The rows of a group lie close to one hidden flat surface of 11 dimensions, which may be shifted away from zero. Surfaces can cross.
In the rows, zero is written as 128.
Some rows, each with its group after it:
[142 144 114 137 137 107 113 116 110 105 120 134  92 135 176 117 127 114
 122 139 128]	K697
[124 146 141 132 141 114 145 131 115 116 115 114 147 105 130 118 123 149
 144 120 121]	K963
[107 135 148 145 132 131 100 160 139 124 139 138 122 111  86 142 144 130
 140 120 124]	K963
[128 132  99  95 145 120 127 133 109  99 128 151 110 165 170 123 151 106
 110 156 149]	K332
[135 133 150 144 114 113 131 113 131 130 118 154 125 118 114 159  86 125
 138 131 171]	K545
[101 138 141 124  86 112 163 144 139 123 114 146 113 108  97 147 119 109
  84  98 131]	K129
[142 114 122  94 115 132 141 138 137 112 135 151 132 144 123 122 130 114
 110 134 124]	K963
[142 126  85 159  86 123 138 144 130 159 109 132 121 118 147 129 151 150
 130 130 145]	K340
[161  98  54 115 157 158 174  99 123 128 174  99 121 177 127 123  86 138
 124 131  94]	K332
[108 146  87 149 155 121 129 132  84 120 127  86 119 177 138 117 165  97
 101 151 154]	K332
[139 105 155 118 124 130  88 154 135 108 141  95 105 158 147 141 136 109
 139 129 158]	K129
[165 102 126 106  95 125 173 141 136 171 100 161  66 120 147 121 146 182
 119 143 141]	K129
[109 133 127 115 140 137 102 123 140 108 145 140 154 131 129 134 119 104
 139 123 117]	K129
[150  95 121 117  80 140 146  88 141 163 118 138 105 134  91 147 102 101
  73 119 132]	K963
[149 128 105 117 129 127 156 100 116 106 139 118 177 142 113 115  93  99
 104 122 110]	K340
[173 132 172 139 116  79 103 161 111  75 119 126 100 136 162 117 125 107
 136 137 152]	K332
[ 93 124 199 106 123 135 132 142 185 137 138 113 156 116 142 131 110 137
 147  98 128]	K340
[143 116 150 113 126 124 101 112 102 126 101 126 114 109 113 141 127 131
 131 130 145]	K332
[100 118  60 130 138 166 109 135 119 157 139 132 118 148 111 150 177 135
 124 146 142]	K129
[159 105 135 118 103 133 129  92 143 130 134 138 134 123 101 156  70 114
 126 116 132]	K545
[150 131  72 152  99 108 123 145  88 130 105  96 143 131 143 103 180 118
 104 132 138]	K963
[139 137 129 111 122  94 173 168 110  96 112 147  51 113 158 111 141 155
 110 117 111]	K545
[181  91 109 150 106 140  86 122 133 164 132 112  99 138 142 111 153 134
 130 143 105]	K963
[102 149  76  92 159 139 149 145 110 115 125 144 163 127 155  84 181 142
 125 142  94]	K340
[103 125  75 114 150 155 106 128 126 134 137 124 117 120 154 127 158 143
 139 119  97]	K697
[ 68 173 142 130 204 122 130  69  83 105 116  92 142 127 130 130 108 111
 123 126 132]	K129
[135 131  85 148 117 111 143 111 133 126 134  80  95 178 252 133 106 117
 125 127 163]	K332
[111 107 123 112 127 160 171 171 156 150 161 109 142 170  94 148 132 148
 134 133 162]	K340
[173 106 106 118 112 127 149  87 122 119 135 109 146 146 131 139  73 103
 117 118 137]	K340
[111 145 112 156  88 118 166 131 124 184  88 174 114  97  86 155 140 159
 109 138 177]	K129
[127 123 100 132  97 114 113 152 118  86 135  83 110 141 154 155 123  87
 113  92 142]	K697
[167  93  62 120 118 157 110 105 134 144 146 146 140 152 129 139 122 121
 136 148 129]	K545
[104 148 169 116 119 102 175 129 131 117 102 118 117  96 134 121 109 140
 111  94 115]	K129
[ 98 136  75 109 120 146 137  71 142 143 124 137 158 122 171 129 111 104
 102 111 110]	K340
[ 89 133 142 112 116 124 147 135 115 149  86 124  96  89 121 143 153 158
 116 104 145]	K545
[111 163 124 175 143 117  96  64 131 149 118 146 143 127 171 124 102 100
 125 149 136]	K697
[128 127 121 123 113 123 109 123 123 132 110 106 159 104 149 114 150 128
 129 113 111]	K340
[ 84 142 139 149 142 132  95 129 143 144 125  82 134 111 181 122 150 136
 150 106 118]	K963
[140  96 103 143 123 153 111 125 133 153 146  97  95 143 100 158 124 137
 134 120 131]	K332
[141 114 124  86 154 143 118 122 130 119 137 138 143 141 150 112 134 137
 148 143 122]	K340
[140 100 119  94 114 151 139  84 119 155 110  84 159 107 122 131 121 140
 121 106 113]	K545
[151 130  71 187 144 125 113 132  81 122 144  80  88 154 112 138 140 126
 134 139 133]	K129
[120 144 143 144 120 109 143 126 131 106 123 124 123  99 120 140  92 123
 127  94 115]	K963
[131 152 175 152 103  85 165 197 145  81 132 142 140  99 108 137  95 147
 155  98 138]	K129
[131 117 146  98 124 131 149 115 135 115 127 131 104 117 129 147  93 137
 128 104 120]	K545
[135 131 127 139 127 108 143 146  95 132 110 100 111 124 115 101 163 139
 107 132 116]	K129
[107 137 134 119 154 139 110 129 146 109 151 129 142 116 137 135 109 132
 161 114 106]	K697
[126 113 136 111 111 134 111 140 139 136 123 118 132 125 150 134 142 132
 136 123 146]	K697
[164 119 107 180 100 110  83 131  93 133 119  76 129 153 150 129 151  96
 119 138 169]	K697
[112 157 192 156 129 102 139 126 165 137 124 153 133 119 158 102 108 131
 134 135 127]	K332
[149  95 131 102  97 142 133 103 137 156 109 109 135 115 137 142 113 140
 130 109 140]	K545
[139 124 201 104 133 110 144 117 133 113 121 137 130 133 125 134  89 123
 133 133 161]	K340
[ 90 133 134 150 135 147  94 151 168 112 163 127 136 103 111 163 105 131
 167  87  97]	K963
[123 138 108 122 146 129 157 118  96 130 116 130 141 117  91 124 132 142
 122 132 129]	K963
[125 121 141  95 169 143 142 106 132 124 136 129 124 127 139 114 117 151
 144 128 101]	K963
[134 132 184 110 154 108 117 148 123  70 142 113 100 112 119  88 130 108
 117 104  48]	K697
[100 137 109 142 203 151  97 105  91 122 148  85 135 130 101 115 146 133
 147 131  88]	K332
[149 135  88 116 138 118 160 113  78 121 106 104 172 143 138 107 147 125
 115 146 155]	K129
[131 116 111 158 108 144  64 121 152 134 164 104 143 162 121 104 157  56
  89 128  78]	K963
[102 140 159 152 128 114 119 179 118 124 120 115 110 120  89 129 167 133
 128 129 140]	K129
[143 127 125 140 138 122 115 142 104 111 132 117 117 143 111 131 140 121
 130 143 145]	K697
[ 84 135 129 123 168 145 101  81 115 135 125 100 124 128 134 139 127 108
 122 123 127]	K340
[123 127 186  99 129 113  98 151 145 112 114 128 115 126 194 125 143 134
 151 132 158]	K332
[125 132 105 104 127 135 151 141 114 139 110 132 201  99 122 131 141 171
 166 127 160]	K697
[151  95 107  98  90 138  92 126 105 152  88 129 118 125 131 143 177 122
 114 144 173]	K340
[127 124 128 149 148 144 108 114 137 146 145 121 135 138 121 136 120 132
 151 140 131]	K963
[150 105 133 100  70 132 113 100 157 117 121 143 175 109 132 145  86  81
 105  98 120]	K340
[128 120 155  94 139 133 125 129 130 124 124 129 150 140 126 118 140 121
 121 137 139]	K697
[123 100 126 109 126 152 114 148 133 138 138 156  53 133  81 161 146 136
 118 130 126]	K545
[115 134 103 153 113 124 131 136 137 121 144 131 112 125 113 166 101 120
 126 107 132]	K129
[128 138 172 101  93  87 173 172 148  85 112 150  81  92 168 116 113 144
 116  87 103]	K545
[193 127 157 190 101  91  93 160 120 133 120 173  88 136 120 105 145 127
 137 173 150]	K332
[104 130  92 117 138 138 148  97 116 131 126  71 142 133 167 140 114 127
 121 102 134]	K545
[109 120  73 125 129 159 119  95 121 150 134 110 158 138 111 153 124 109
 116 121 133]	K545
[115 116 109 123 129 154 123 109 142 146 136 122 102 127 127 152 116 132
 125 113 116]	K963
[139 125 181 146 129 115 115 116 118 139 117 133 125 139  74 132 121 107
 111 153 162]	K697
[135 147 126 149 124 119 111 126 138 116 134 145 199 129 130 122 115 103
 144 140 142]	K545
[156  87 199 109 128 138  79 136 146 158 127 139  88 173 122 129 159 117
 125 181 181]	K697
[143 146  92 159 126 109 158 104  95 118 127 156 109 149  79 131 110  92
  79 148 130]	K332
[119 124 135  66 152 127 140 140 113  91 122 139  97 130 145  95 160 123
 100 130  83]	K697
[116 120 140  89 156 144 132 116 125 124 128 126 131 110 122 131 123 155
 148 120 109]	K545
[149 130 113 156 133 120  92 113 117 115 134 120 128 109 147 105 130 125
 141 122  82]	K332
[110 129 138 189 160 131  79 139 116 129 155  74  83 148 118 153 131 126
 156 127 139]	K332
[119 118  86 131 116 142 132 124 115 175 107  97 142 132 153 118 168 151
 125 137 142]	K340

New rows, each followed by its group:
[126 100 166  85 111 142 144  97 130 174  88 113 114  97 133 156 118 173
 140 113 169]	K545
[152 110  74 136 138 142 126 119  78 117 144  63 173 174  74 136 134  90
 111 138 151]	K697
[163 111  89 130 147 152  99 141 137 136 158 169 128 134 133 103 153 155
 163 158  85]	K129
[114 152 111 137 178 129 138 103  99 130 129 110 146 149 140  95 146 126
 123 151 115]	K332
[ 84 148 138 110 150 128 210 123 144 153 123  97 161 138 168 100 128 162
 122 122 138]	K340
[149 111 101 101 132 128 145 121 109 121 127 105 107 126 147  71 165 130
  88 120  46]	K129
[156 109 164 120 133 115 144 138 113 122 124  77 102 162 146 141 111 137
 136 135 183]	K332
[170  94 193  92  90 124 147 124 154 134 120  93 200 122 129 136  82 133
 154 107 167]	K697
[103 154 186 147 112  97 133 148 143  98 121 113 138  98 122 145  91 116
 135  89 135]	K129
[141 143 155 157  98 107 134 131 133 165  92 132 166  58 137  80 147 176
 147 110  81]	K129
[ 98 135 140 154 145 130 114 104 125 153 119 107  54 113 146 150 119 146
 131 110 123]	K963
[173 101 147 109 126 126 148  87 113 134 122  97 129 135 104 108 104 119
 105 125 108]	K697
[ 68 173 140 148 177 126 114  64 139 145 123 198  78 134 153 151 100 109
 121 163 149]	K340
[111 144  82 182 139 131 102 141 126 132 146 107  89 127 173 146 137 150
 166 117 122]	K545
[144 125 111 114 142 132 116 126 126 105 141 130 153 131 139 103 128 119
 132 131  88]	K129
[149 118 151 155 109 109  82 173 105 112 124  97  92 148 107 132 171 101
 118 138 155]	K697
[112 136 125 114 115 125 152 147 129 128 115 124 149 106 126 113 152 137
 117 110 108]	K129
[118 113 133  87 113 127 145 151 142 115 129 122 102 168 173 152 130 110
 109 128 181]	K332
[161 119 170 123 111 112 121 140 122  94 129  90 195 113  91 108 114 106
 129 103 106]	K340
[106 134 140 111 151 139 140 118 138 134 132 168  87 123 127 141 118 153
 134 134 124]	K129
[131 139 101 138 138 127 122 113 113 123 128 124 143 118 156 128 118 134
 146 124 123]	K697
[110 135 139 101 133 125 122 127 114 112 116 104 160 139 130 121 147  99
 109 128 143]	K129
[125 107 170 113  83 137 123 177 163 137 130 142 158 131  70 147 143 113
 123 123 163]	K340
[ 72 145  79 145 154 146 141 203 104 140 138 122 131 142  79 153 197 169
 156 147 176]	K129
[174 109 108 127 108 125  95  94 115 145 109 144 108 125 172 133 118 131
 138 145 145]	K340
[119 105 132 116 136 156  99 128 133 170 121 141  97 129 109 140 166 150
 131 149 141]	K697
[160 136 140 149 124 105 137 137 123 119 125 159 122 129 123 121 115 135
 141 148 145]	K340
[ 85 129 148 112 124 146  87 145 189 126 142 190  72 113 178 171 113 141
 161 120 142]	K340
[131 126  83 148 160 148 119  80 105 172 120 120 115 123 158 127 135 168
 154 151 131]	K129
[104 127 157 115 131 140 117 134 148 140 124 110 146 106 146 118 139 142
 141 106 107]	K963
[138 119 140 118 115 126 113 162 147 125 133 146 119 119 152 121 150 146
 148 132 125]	K545
[123 132 174  99 172 116 123 105 124  63 153 128  85 156 133 132  82  76
 105 124 104]	K129
[127 133  92  94 141 138 129 156 142 104 145 173 158 129 181 103 147 148
 154 141 104]	K545
[141 113 103 111 123 142 128 121 127 123 146 135 160 168 111 135 123  91
 111 149 150]	K545
[130 131 161 130 123 121 101 125 136 124 124 156 123 119 105 113 135 107
 112 140 106]	K129
[174 114 133 128 158 125 140  98  92  90 154  75 164 167  73 113  86  87
 112 128 108]	K697
[147 124 136 109 101 125 132 129 139 110 127 162 159 106  96 124 111 108
 115 116 103]	K545
[124 118  78 153 113 148  93 157 116 131 144 132  97 113  67 140 168 120
 113 114  79]	K963
[159 126  91 142 129 122  99 143 112 130 128  87 158 155 190  89 176 127
 143 151 135]	K963
[142 121 134 137 148 134 121  96 144 125 151 111 127 141 153 120  90 120
 141 127  97]	K963
[120 127 118 107 112 127 169 131 126 141 109 150 106 126 130 142 126 143
 108 128 154]	K129
[103 134 113  97 138 138 123 143 149  85 152 107 180 112 173 141 107 130
 170  87 108]	K697
[148 123 107 128 127 129  96 122 112 124 124 155 107 120 121 125 140 122
 123 142 114]	K332
[ 96 142 116 108 139 140 168 107 112 139 112 129 151  73  75 120 125 153
 115  95  71]	K697
[141 124 104 128 100 123 107 110 112 134 104 152  91 125 139 149 135 110
 105 137 155]	K332
[154 121 147 112 155 138 112 109 118 138 126 119 192 127 129 103 130 144
 167 149 131]	K545
[141 134  89 166 117 127 115 139 101 145 118 132 141 127  92 120 165 130
 120 148 133]	K129
[122 127 144 131 101 115 104 154 124 137 105 109 128 112 144 107 178 128
 113 124 127]	K963
[132 124 100 116 111 128 161 129 122 124 117 123 133  99 145 152 101 168
 152  99 137]	K963
[153 119 130 163 109 136 129 139 180 145 162 160 146 142 127 130  95 135
 155 139 121]	K340
[ 84 155  81 146 118 129 135 139 109 131 107 143 135  88 106 164 137 143
 132 106 146]	K697
[100 150  60 168 132 126 121 115 101 131 129  90 129 131 137 144 136 112
 117 113 133]	K963
[116 134 109 137 124 131 127 122 116 143 117 121 131 109 118 112 151 127
 107 119  96]	K129
[135 120 139 117  99 126 126 138 142 129 116 141 125  90 124 130 130 140
 127 107 102]	K545
[108 113 127 124 146 137 101 164 103 116 129  55  95 117 121 155 160 153
 156  96 134]	K340
[155 155  85 143 164  96 150 101  48  66 129  97  98 142  97  86 123  83
  71 125  58]	K697
[114 130  98 130 142 144 100  89 128 129 134 129 126 124 161 138 114 116
 135 122 108]	K340
[122 113  98 100 139 155 132 105 119 151 124 111 124 127 135 113 149 139
 112 127  96]	K963
[129 104 142 109  95 150 103  59 152 191  99 119 167 123 166 129 123 110
 110 130 152]	K340
[133 122 159 166 116 129  99  98 155 135 144 103 141 123 119 158  72 108
 145 103 134]	K697
[102 131  52 130 120 142 183 156 116 134 132 120  99 134 119 158 138 155
 117 113 143]	K129
[151 114 144 115 114 111 116 155 115 110 115 117  96 132 152 122 152 130
 127 131 141]	K697
[122 143 166 135 140 114 123 110 124 131 109 116 140 113 150 106 125 134
 135 130 124]	K332
[130 136 138 174 116 115 132 125 120 160 110 122  74  96 117 122 138 163
 126 120 106]	K129
[100 168 155 134 157  97 123 103 108  89 113 108 130 120 174 117 108 104
 124 115 127]	K332
[142 107 113 122  63 135 104 172 153 164 107 166 129 119 140 132 182 135
 123 141 159]	K545
[129 156 211 135 132  91 160  99 118 136  88 135 157  96 109 100 104 132
 115 131 134]	K332
[ 93 133 153  99  98 128 133 153 150 112 117 170 121  86  83 142 133 114
 100  93  97]	K545
[107 129  86  85 110 139 147 118 138 123 121 153 133 126 156 147 124 117
 107 114 134]	K340
[129 115 100 134  82 131 139 113 133 139 116 102  96 105 134 152 110 123
 102  84 113]	K545
[129 125  59 129 103 132 147 162 124  97 153 131 139 159 114 170 113 101
 119 115 163]	K129
[130 125 108 115 142 136  87 114 115 120 126 156 132 127 127 126 144 112
 126 145 125]	K340
[129 125 189 104 121 113 105 112 118 124  92 118 143 111 133 125 128 114
 125 127 150]	K340
[120 125  99 157 114 123  89 141 110 109 134  86  82 128 138 138 146  99
 107 100 102]	K697
[122 129 176  76 144 119 134 168 118  89 120 118 190 126 114  92 165 124
 132 134 124]	K697
[131 101 151 149 122 155  71 116 143 162 133 108 105  68  91 144 125 167
 166  94  70]	K545
[152 100  98 129 134 148 119 105 112 147 133  86 119 132 122 132 123 146
 138 121 107]	K332
[147 125 198 117 140 114 105 132 146 108 129 121 121 107 155  95 117 139
 151 122  93]	K129
[143 128 134 109 135 117 155 150 114 115 119 142 120 137 128 111 142 147
 128 145 136]	K129
[182 108  76 149 106 116 120 173 111  71 173 123  79 178  93 136 129  80
  98 130 102]	K129
[175 136 124 122 135 106 172 112 116 103 130 177 114 135 131 124  77 138
 133 149 130]	K129
[142 131 120 149 149 126 122 141 115 123 139 127 100 131 120 116 138 147
 142 140 108]	K129
[ 81 148 133 101 172 133 170 116 116 131 114 101 117 101 163 110 133 174
 140 107 100]	K129
[123 128 160 141 136 130 119 125 133 124 134 142  91 108  84 133 113 132
 124 115  92]	K963
[131 115 145 128 111 132 113 124 139 144 127 131  94 133 114 132 137 112
 103 128 122]	K963
[160  93 174 131 114 124 133 112 138 126 140  88  78 144 112 159  73 119
 122 105 138]	K545
[ 78 163 137 149 119 103 143 155 123 109 113  85 133 116 156 123 145 113
 115  97 130]	K545
[148  93 124 132 131 152  97  77 118 179 114  73 131 146 150 134 132 135
 136 139 162]	K340
[120 141 122  99 140 120 175 138 128  88 136 131 140 125 147 127 102 137
 132 109 120]	K129
[125 135 140 113 128 116 154 133 102 128 103 141 107 138 100 126 149 121
  91 148 155]	K129
[179 120 136 191  98 111 111  91 126 150 131  98 161 135 116 119  90  98
 122 134 133]	K963
[ 98 172  85 162 104  93 141 156  85  92 104 127 138 105 113 162 133 109
 110 103 167]	K697
[168 111 173 123 100 101 110 111  93 149  76  87 140 141 148 115 154 113
 109 154 198]	K129
